The rows of a group lie close to one hidden flat surface of 11 dimensions, which passes through zero. Surfaces can cross.
In the rows, zero is written as 128.
Some rows, each with its group after it:
[184 200 170 108 102 112 179 109 102 105 149  84 125 137 122 117 158 132
 171 143 180 173]
biba
[118 110 136 120 119 162 104 154 123 131 142 155 190 133  88 159 126 137
 114 115 109 134]
Pedis
[117 136 172 143  68 125 162 180 235 143 105 110 133 148  84  89 110 152
  86 185 154 139]
Delev
[ 96 195 157  73 194 115 115 101 142 116 144 124  89 150 141  84 151 194
 134 115 137 169]
biba
[117 158 101 102 142 140 119 132 149 128 100 164 184 144 155 155 117 153
 103  97 127 132]
nom
[123 108 129 150 140 154 134 113 127 133 159 105 109  98 139 123 143 116
 137 179 143 130]
Pemo
[155 111 103 134  90 117  84 104 126 112 137 154 176 150 102 128 119 141
 103  91 106 118]
Pedis
[128 118  96 158 165 124 132 133 169 137 197 159 128  95 138 131 131  70
 126 146 171  83]
taki
[ 97 157 161 105 146  70 132  83 181 174 184  91 178 148 185 153 146 143
 165 129 130 130]
Pemo
[135 146 161 115 146 104 114 103 148 118  92 145 109 148 109  81 131 129
 117  91 159 149]
Delev
[111 134 191 101 148 140 132 146 126 148 124 125 163 123 108 172 161 129
 156 129 123 153]
Bezu
[109 171 148 111 161 160 130 174 176 142 118 158 109 136 203 173 179 132
 124 195 163 144]
biba
[123 102 169 157 121 156 135 172 135 156 152 132 141 106 119 172 165  56
 145 197 144 114]
Pemo
[149 117  99 148  89 138  88 119 163 127 124 162 189 146 126 139 127 116
  90 139 138 122]
Pedis
[102 103  93 147 121 169 121  88 193 137  84 135 132 104 200 126 139 144
  88 196 173 142]
taki
[111 148 144 116 178  99 149 127 119 128 124 131 100 131 107 109 122 141
 137  80 110 111]
taki
[118 122 112 127 112 131 123 136 146 133 124 145 146 138 134 138 116 147
 109 122 116 118]
Delev
[144 105 120 143 146  83  41  71 161 114  97 153 121 139 113  81 141 119
 125 118 114 120]
Pedis
[105  96 156 135 123 104 153 124 172 165 119  65 159  97 115 129 107 122
 167 167 123 127]
Bezu
[127 106 150 123 129 126  77 111 154 134 129 130 150 132 113 118 141 126
 127 141 132 147]
Bezu
[131 148 161 140 168  96 122 107 130 110 119 137  60 136 113 101 178 154
 140 140 102 117]
nom
[199 187  95 157 104 136 186 151 106 107  63 156 137 150 169 161 144 113
 118 114 141 102]
Pemo
[162 113 124 148 100 101 137 119 167 132 109 106 130 119 129 105 117 117
 141 139 145 122]
Pedis
[151 139  95 173 149  99 120  99 137 106 209 155 104  99 131 131 173 101
 147 178 129  73]
Delev
[101 131 127 153 173 123 150 138 114 115 119 160  97 115  66  97 117 104
 105 101 111  86]
biba
[155 163  66 172 145 151 168  87 103 104 124 136 143 119 137 105 121 118
 111 130 148 101]
nom
[127 184 114 127 150 158 131 164  71 106 138 133 123 157 108 139 140 154
 127 139  69 117]
Bezu
[ 64  92 150  62 118 155 115 139 142 155 199 112 110 110 182 156 116 156
 128 140 170 184]
taki
[112 123  81 140 121 148 143  56 131 107 151 121 163  88 126 131 135 182
 120 163 118 123]
Pemo
[136 157 134 143 140 133 155 137 143 120 117 150  99 129 127 106 137 101
 115 144 173 125]
Bezu
[ 92 151 150 138 150  63 201 133 189 163 178 116 100 117 165 138 128  90
 145 131 166  85]
Pemo
[ 49 174 112 123 224 196 150 116 147 127 100 161 135 113 145 119 145 165
  92 165 137 134]
taki
[130 122  78 159 132 104 151 131 140 128 151 132 114 109 160 156 127 127
 134 150 100  74]
Bezu
[ 97 157 181 109 155 115 134 154 125 133  96  92  85 140  97  90 126 113
 153 156 118 154]
Pedis
[ 89 131 157 120 177 138 143 129 113 136 151 137 133 107 105 155 152 138
 145 125 103 119]
Bezu
[145  77  82 120  66 151  95 122  94 140 154 118 188 128 168 170  93 106
 122 103 129 138]
nom
[118 140  97 139 103 160 122 150 146 124  70 165 176 145 132 154 122 123
  89 152 119 122]
taki
[170 118 147 148 113  96 172 121 114 116 147 127  77 110 116 120 139 117
 147  95 150 109]
Pedis
[126 111 118 128 126 108 119 110 138 126 136 117 111 120 140 123 123 160
 138 127 110 128]
nom
[ 85 142 134 107 140 198 116 173  82 117 149 121 100 137  90  95 110 129
  97 153 122 160]
Bezu
[132 144 114 128 133 177 104 139  88 128 106 135 179 138 153 179 154 135
 131 153  94 138]
Pedis
[109 126 148 106  87 116 195  96 159  97 126  98  87  75  66  81 108 181
 127 151 179 171]
Pemo
[148 100 102 146  69 141 178 170 163 148 140 160 126 110 214 209 137 109
 113 153 175 103]
Delev
[126 158 144 101 162 121 143 131 167 156  91 118 158 140 176 141 131 145
 147 107 147 148]
taki
[102 126 127 134 150 128 149 167 170 131 106 148 145 105  82 147 123 167
 120 143  90 102]
nom
[123 169  86 155 156 142 171 110  60 107 133 112  99 130 139 105 114 121
 125 122 104  95]
nom
[171 163 126 132 107 181 120  94  31 115 133  85 165 159 138 109 137  94
 138 129 148 170]
nom
[138 116 152 104 106  97 124 135 110 126 144 128 106 140 119 133 129 134
 141  93 118 134]
biba
[145 117 114 147  91 104 110 104 145 126  96  58 150 136  87  63  82 143
 136 154  94 133]
Pemo
[202  76 156 172 114  94  99  96 135 117 116 139 131 110  72 109 163  98
 151 114 131 109]
Pedis
[139 104 110 130 122 107 125 100 139 119 139 121 121 110 126 125 130 178
 138 117 102 119]
nom
[131 133 110 107 161 126 151 100  42 127 104  74 104 112 166 121  97 113
 177  80 121 145]
Delev
[168 140 148 154 121 138 137 132 121 137  68  83 162 140 116 122 144 122
 158 158 106 137]
taki
[143 114 123 117  85  85  79 128 172 132  98 131 166 159 107 110 100 139
 116 103 105 131]
Delev
[135  99  86 141 117 157 112 150 150 125 106 180 137 112 148 153 123 107
  96 140 150 117]
Pemo
[134 121 196 130 121 111 146 138 138 129 146 129  91 114  85 121 158  92
 145 147 169 140]
Pemo
[144  93 172 129 118 132 129 150 101 146  73 133 109 149 125 139 129 115
 124  70 124 135]
biba
[113  92 148 117 134 102  82 140 190 159  71 121 182 137 107 119 107 124
 134 115 101 132]
taki
[110  84  71 121 127 116  81  83 147 111 141 166 123 112 137 114 106 159
  96  95 122 118]
Pemo
[125 161 140 165 163 152 151 142 159 126  88 149 136 122  90  98 143  89
 109 170 156 118]
biba
[ 95 100 114 108 125 124 104 105 146 132  94 140 128 131 158 137 118 168
 110 107 116 138]
taki
[127 121  96 125  82 123 132 153 177 135 117 148 145 131 164 147 100 110
  99 143 166 125]
taki
[ 93 113 153 128 161 125 114 145 159 139 140 144  75 117 132 115 143 123
 124 153 137 125]
biba
[162 140 157 143 124 122 123 113 133 123 102  98  92 143 141  93 154 130
 142 155 143 147]
biba
[144 173 117 124 173 111 158 117  60 116 153  87 105 113 142 128 136 100
 193 132 118 124]
Delev
[127 154  95  98  63 174  97 107 114 102 147 153 141 153 168 137 135 155
  81 159 162 178]
taki
[137 161 124 128 122 130 162 145 107 128 111 118 127 142 140 133 119 121
 128 115 130 128]
nom
[116  78 128 158 140 148 134 105  91 123 135 108  81  93 100  97 118 116
 124 133 118 116]
Delev
[144 146  79 146 120  94 154 115 123 106 138 114  71 136 146  82  95 139
 118 112 122  99]
Bezu
[145 160 157 124 104  61 185 171 153 134 102 155 108 146 109 145 116  90
 133  80 141  94]
Pemo
[ 84 144  95 141 160 105 165 129 148 121 168 109  92 109 104  93  92 140
 123 143 101  88]
Delev
[119 124 104 147 160 103 101 105 115 123  98 160 197 131  73 152 131 147
 132  95  40  79]
Bezu
[126 144 135 162 160 157 135 144 117 124  71 130 131 139  86  99 131 119
 114 146 103 110]
biba
[110 126  95 124 138 133 153 115 115 122 198 163  92 113 186 169 152 165
 114 108 132 101]
Delev
[206 155 105 160 110 139 158  99  52  94 103 162 118 142 157 157 165 118
 125  90 140 110]
Bezu
[121 169 167  96 180 107 115 133 140 128  75 152 116 145 134 123 149 132
 146 102 133 149]
Pedis
[175 139 120 130 116  68 125 135 114 118  77 178  79 151 186 166 153  91
 141  85 134 103]
Pedis
[ 93 131 104 109 139 118 109 133 147 133 157 124 150 133 121 126 105 155
 124 127  97 119]
Delev
[124 137 116 119 133 128 171 148 102 125 143 137 120 122 128 154 113 142
 130  83 114 109]
Pedis
[142 164  95 128 155 132 116 103 105 100 138 174 112 146 155 122 153 150
 104 102 131 122]
Bezu
[104  99 109 108 116 134  96 134 140 140 146 142 175 134 110 116  73  84
 100  88 155 137]
nom
[106  96 138  77  96 130  93 136 111 137 123 114 139 147 111 118  80 149
 112  76 125 169]
Bezu
[123 180 156 119 161 149 149 126 111 117 147 144 114 137 122 127 169 155
 129 135 138 140]
Delev
[124 136 141 117 114 172 148 148  93 134 136 108 177 117 111 162 129 120
 142 142 127 149]
biba
[155 161 117 100  70  68 110 150 170 112 186 142 168 134 109 161 126 112
 152 152 135 129]
biba
[149 122 113 123  70 129 137 145 104 114 168 146 110 130 143 156 129 109
 117 130 150 125]
taki
[138 117 115 144 140 169  90  96 109 114 146 159 172 120 112 130 146 110
 111 130 140 134]
nom
[146 122 104 157 109 116 130 105 138 123 118  79 118 126 144  99 113 136
 139 165 112 118]
nom
[129 134 165 134 143 161 145 122 131 134 119 112 125 119 122 113 148 112
 134 156 168 152]
biba
[ 68 161 123 101 146 174 150 124 147 144 150  66 142 125 148  95  99 170
 119 182 140 169]
Pedis
[159 138 149 137 108  95 105 154 148 134  89 137 155 164 108 124 120  91
 132 117 121 121]
Pemo

New rows. What belongs after each?
[ 95 136 192  95 116 114 117 162 113 111  44 177  97 165  48 119 132 136
  94  87 101 145]
taki
[140 175 129 117 129 118 143 152 100 107 171 136 125 148  83 113 120 115
 130 107 123 120]
taki
[140 137 182 107 103 144 100 105 116 120 174 114 129 148 102 105 158 143
 123 136 160 181]
Pedis
[120  87 126 134 118  97  49 111  99 133 154 159  95 159 143 123 133  70
 115 102 107 113]
nom
[145 176 131 154 220  78 252 167 167 171 128  66 118  96 166 121 101  98
 200 104 147  70]
taki
[182 115  66 117  68 142 136  95 123  94  92 129 115 114 186 126 108 184
 107 110 165 160]
Pemo
[ 66 110 116 110 146  86 147 157 183 144 127 119  91 111 124 119  87 177
 126 120  87 103]
nom
[131 104 173 136  86 123 162 162 123 145 147 104 113 109  98 155 131  92
 151 160 140 129]
Pemo
[153 162  88 172 152 110 170 109  92 106 137 102 101 113 122 103 127 105
 155 150 111  84]
Delev
[120  67 119 135 169  90 116  84 163 129 160 143  91  78 128 103 130 129
 140  97 145 105]
Pedis
[ 84  85 127 161 171 189 134  85 109 127 139  94  86  86 102  69 127 141
 108 173 132 131]
Delev
[168  92 121 123  87 106 129 117 184 132 116 125 155 106 156 168 146 194
 147 131 126 135]
nom
[126 112 162 107 177  52 116 121 177 145 176 153  93 118 119 102 126 106
 148  61 166 112]
taki
[125 134 108 134 173  95 155 179 186 158 187 149 150 103 135 144 101  65
 142 112 160  76]
taki
[ 54 203 107 111 152 184 103 141  89 105 155 174 158 178  86 113 121 151
  57 135  90 133]
Pedis
[112 166 126 128 152 196 146 129  80 113 135  73 114 131 115  83 120 154
 127 177 122 161]
Bezu
[118  79 127 120  58 107 159 127 146 144 168 106 154  91 145 188 123 132
 147 149 137 128]
Pemo
[108 116 135 114 132 112 128 155 162 143 137 145 130 125 127 136 116 111
 124 118 145 120]
taki
[133 164 134 144 132 175 165 165 101 134  73 115 166 133 128 165 138 125
 138 159 102 126]
taki
[164 119 146 166 135 148 132  90  44 106 130 112 128 115  75 127 171 129
 158 132  88 117]
Bezu
[130 147 140 131 132 193 123 110  60 127 143  64 153 132 121 107 132 123
 146 170 121 171]
nom
[137 165 139 135 133 116 153 156 103 116 114 130 108 146  91 115 124 123
 132 116 105 110]
Bezu
[113 109 133 104 118 107 169 122 126 151 126 121 135 114 171 173 113 145
 148  79 141 130]
Bezu
[110 129 128 119 124 120 105 110 160 148 137 103 102 145 186  99 114  96
 120 156 171 153]
nom
[ 76 190 154 106 211 110 153 152 152 124 141 173  99 136 104 120 147 140
 122 112 119 108]
Bezu
[103 180 129  98 145 145 175 144  79 112 218  99  82 121 115 108 112 140
 137 128 143 140]
taki
[ 98 124 111 110 145 108 162 130 175 138 154 155 109 109 160 136 105 136
 113  93 171 114]
Pedis
[144 101 125 114  64  93 116 172 168 154  84 108 144 144 186 189 123 152
 148 147  90 125]
nom
[175 132 147 114  97 131  98 116  57 102 168 116  73 157 137 121 158 149
 143 107 123 157]
Bezu
[168 155 167 110 146 123 113 115  84 127 140 105 148 151 129 134 158 148
 171  95 113 154]
taki
[104 148 103  99 138 111 111 126 102 119 135 164 125 157 144 146 114 158
 110  70  97 122]
Pedis
[ 55 110 106 117 147 125 158 141 122 126 108 168  77 113 125 137 104 146
  90  95 107  97]
taki
[156 166 113 171 160 136 160 156 131 132  93 117 175 128 100 127 123  93
 145 146 104  86]
taki
[111  96 140 127  84 168  92 109  61 102 204  92  95 118  68  98 135 134
 123 184 110 161]
taki
[171 122 134 145  81 101 154 135 171 135  66 145 155 133 133 133 110  79
 119 112 176 125]
Bezu
[116 117 113 148 115  93 165 130 228 161 133  72 136  95 183 129 110 120
 155 204 154 110]
Bezu
[175 103  90 167  71 154 164 131 141 132 150 138 191 111 134 168 123 125
 111 131 149 104]
Pedis
[153 166 107 154 170  92 111 104 111  97 148 172 122 130  95 108 158 106
 136 119 107  87]
Delev
[107  82 167 129 127 136 112 145 113 147 176  99 105 107 103 130 136 102
 149 158 121 132]
Pemo
[148 141 151 153  54 134 173 129 133 107 150  88 100 165  88  94 137 231
  96 154  86 128]
Delev
[142 175 100 148 152  62 176 132 140 105  89 172  57 148 158 136 142 154
 120  87  97  64]
nom
[115 164 127  91 121  95 110 126 124 121 111 127 154 173  91  97  90 174
 111  62  91 143]
Pedis
[127 135 163 143 132 143 135 182 143 131  99 153 144 127  76 141 142  88
 124 160 124 114]
nom
[126 121  92 139 112 148 161 125 112 133 108 101 148 116 149 140  99 131
 127 135 122 121]
Bezu
[146 114 166 129 114 150 169 118  74 127 135  93 107 107 120 134 143 119
 155 129 150 154]
Bezu
[ 91 110 158 119 168 162  53  94 156 142 157 126 170 126 112 113 159 138
 126 166 127 162]
Pemo
[115 148 116 147 115 207 185 128  50 121 204  93  74 106 200 168 172 126
 133 214 155 143]
Pedis
[ 96 138 139 105 104 136 129 135 110 106 102 174  89 147 107 127 132 143
  83 116 131 143]
taki
[188 139 103 168 100 114  83  58 168  90  92 189 120 148 141  92 170 110
  83 149 182 125]
taki
[125 137 133 129 138 130  83  86 151 134 135 116 118 146 157  82 132  95
 115 150 177 156]
nom
[127 144 127 123 134 137 109 111 122 123 126 139 136 138 142 126 141 138
 123 131 131 139]
Pedis
[112  81 106 173 178 167 144  93  53 106 180 189 107  80  79 144 154  90
 106  84 125  75]
biba
[137 142 146 128 126 108 113 135 127 129 107 133 112 150 139 135 149 132
 133 135 107 125]
nom
[116 166 132 142 162 162 188 183 130 139  85 154 146 122 133 169 139 104
 121 147 134 104]
taki
[152 126 103 179 105 143 155 147 141 120  94 160 142 110 110 145 134  82
 108 164 137  91]
Pemo
[141 121 131 140 122 143 142 123 116 137 103 118 134 130 141 129 126 124
 125 123 136 135]
biba
[166 171 113 149 114 114 162 111 131 128 102  83 136 150 175 116 121 133
 144 144 130 125]
Pemo
[108  82  75 163 129 165 119 133 105 130 173 166 156 100 104 131  92  44
  93 123 149  89]
nom
[ 87 140 158 133 197 148 145 133 156 144 157 151 134  98 124 156 180 121
 142 177 139 115]
Bezu
[131  82 126 148 111 123 112 100 109 120 159 110  85 107 116 110 136 123
 132 148 124 125]
taki
[106 107 116 118 138 102 143 146 109 138 132 122 116 124 110 137  96 138
 138  79  77  97]
taki
[144 150 151 117 120 102  88 146 150 115 134 181 147 157  66 110 133  89
 107 103 141 128]
taki
[133  95 121 145 120 133 107 113 174 130 125 124 163 104 102 122 131 152
 126 156 121 128]
nom
[148 107 126 118  92 118 115 155 152 150 111 102 132 143 167 132 104 112
 134 130 142 146]
Pemo
[149 135 105 157 130 120 176 140 165 142  87 122 116 107 173 139 124 100
 137 158 159 104]
Pedis
[ 96 154 115 142 157 151 219 142 103 132 155 110  94  92 150 149 132 130
 137 157 135 100]
Pemo
[144 131 143 140 129 140  90  98 149 131 106 107 184 135 112 122 152 139
 141 165 115 149]
Bezu
[150 104  89 112  92 104  42 140 120 102 189 164  69 167 149 106 121 135
  96 110 110 122]
Bezu
[147 125 166  85 103 126 117 131 105 119 118  92 170 133  87 144 130 212
 159  93  80 170]
nom
[141  77  97 149  91  99 136 144 188 134 117 134 148  92 114 149 109 152
 128 134 106  94]
nom
[111 115 115 123 134 116 163 160  95 125 141 143 108 110  98 152 107 139
 129  89  87  92]
nom
[117 100 122 114 146  85 116 100 137 131 140 118  84 110 161 113 121 142
 146  97 130 128]
Pedis
[ 93 138 119 100 139 110 117 128 170 134 126 142 140 140 138 114  97 148
 108 103 139 137]
Pedis
[141 157 126 128 137 127 151 131 151 132 113 139 133 131 158 133 137 121
 128 130 161 127]
taki
[131 102 157 104  96 120 100 139 118 132 138 103 157 137  77 115 103 125
 139 101 118 156]
nom
[113 164 122 145 145 166 164 150 135 129 108 125 166 121 101 125 118 107
 118 164 133 122]
biba
[165 155  90 165 128 102 110 152 146 114 149 172 119 144 162 165 172 120
 129 163  92  72]
Bezu
[163 125  93 161  91 103  92 129 141 115 123  99 128 147 111  92 105 128
 128 166  85 108]
Bezu
[129 135  97 130  77 135 182 111 125 146 138  54 180 114 179 170 109 166
 152 169 111 133]
Pemo
[118 103 109 129 121 117 130 124 131 129 120 135 128 117 117 119  94 120
 110  96 128 116]
Bezu
[ 95 145  83 106 122 103  94 110  93 100 177 209  95 168 141 137 121 141
  72  56 108  99]
Pedis
[157 181 111 167 134 121 131  94 153  98 146  90 120 120 104  66 151 126
 144 223 130 124]
biba
[140 115 121 172 114 134 178 162 158 133 130 135 137  99  82 122 111  83
 116 155 153  91]
Pedis
[169 143 129 148  97 152 152 122  92 120 110  71 153 130 114 122 127 134
 153 158 117 146]
nom
[130 110 134 116 144 101  76  99 170 132 119 160 130 126 147 121 141 125
 124 107 148 134]
Pedis
[102 123  48 165 138 123 152  70 110  88 124 192  50 107 158 116 132 154
  68 108 127  74]
taki
[132 132 101 140 117 173 204 123  53 128 125  82 129 102 175 168 120 145
 147 130 126 128]
Bezu
[108 107 100 120  73 155 107 140 156 127 100 151 149 132 156 153 112 130
  87 161 142 141]
taki
[173 168  97 146  71 158 134 130  82  87 143 170 128 154 124 144 149 112
  92 146 144 127]
taki
[148 143 132 128 131 131 117  84 143 124 107 108 128 135 161 102 148 153
 134 142 150 157]
taki
[145 103 161 117  96 166 121 133  93 131  77 161 133 134 172 206 185 139
 130 128 130 158]
taki
[166 176  84 181 147 106 118 134 135 144  76  78 155 185 157  77  95  95
 134 140  80  85]
Pemo
[118 154 107 112 104 139 184 171 118 140 104  83 165 135 127 136  69 137
 132 118 114 132]
nom
[ 95 194 124  73 105  77 158 151 107 114 148 176  62 187 173 136 105 140
  88  48 143 127]
Pedis
[151 113  93 181 145 121 127  67 143 107 152 138  91 100 137  77 138  98
 112 149 167 104]
nom
[155 120 209 114 116 136 130 162 109 141  71 145 135 155  94 141 148  97
 127  78 154 156]
biba
[146 116 150  99  72 139 116 124 142 143 124  86 153 144 173 142 124 166
 138 139 144 176]
Delev
[143  85 139 112 108 169  73 111  90 131 203 118 118 118 183 176 182 145
 151 165 130 162]
Bezu
[106  63 109 125  83 130 109 132 107 129 171 114 104 106 126 146 103 133
 120 129 106 121]
taki
[126 136 128  72 116 123 120 118  67 115 195 143 104 144 166 166 133 173
 133  61 124 152]
taki
[134 189 125 142 148 165 176 117 172 124 118 126 139 125 167 110 144 132
 110 175 197 146]
Pedis
[126 119 147 147 135 123 104 126 132 127 115 116 107 130 122 125 159 133
 140 174  94 122]
nom
[134 102 102 121  68 115 137 179  96 135 166 127 136 129 127 176  94 106
 131 109 103 107]
taki
[112 134  95 171 173 177 130 123 105 123 108 112 157 103  91 117 131 129
 129 182  82 100]
Pedis
[160 105  75 181 114 126 136 114 128 113 115 143 143 109 112 130 121 115
 119 136 108  80]
nom
[129 149 143 122 125 122 173 127 131 128 147 108 100 125 135 110 123 138
 130 125 157 140]
Pedis
[141 122 125 144 149 121 119 109 138 134 146 104 137 119 128 109 133 124
 148 137 127 122]
taki
[126 101  91 130 116 121 122 111 195 139 156 182 124 113 206 153 131 109
  94 128 197 114]
Pedis
[143 159 149 157 181 108 146 115 113  97  94 231  71 131  99 128 191 102
 102  81 148  88]
taki
[173 101 165 129  87 131 131 115 114 134 114 156 161 130 119 155 143  83
 126  79 181 144]
biba
[162 105 124  93 133 120  64 120  97  94 118 217  80 143 133 125 147 141
  98  36 143 146]
Pemo
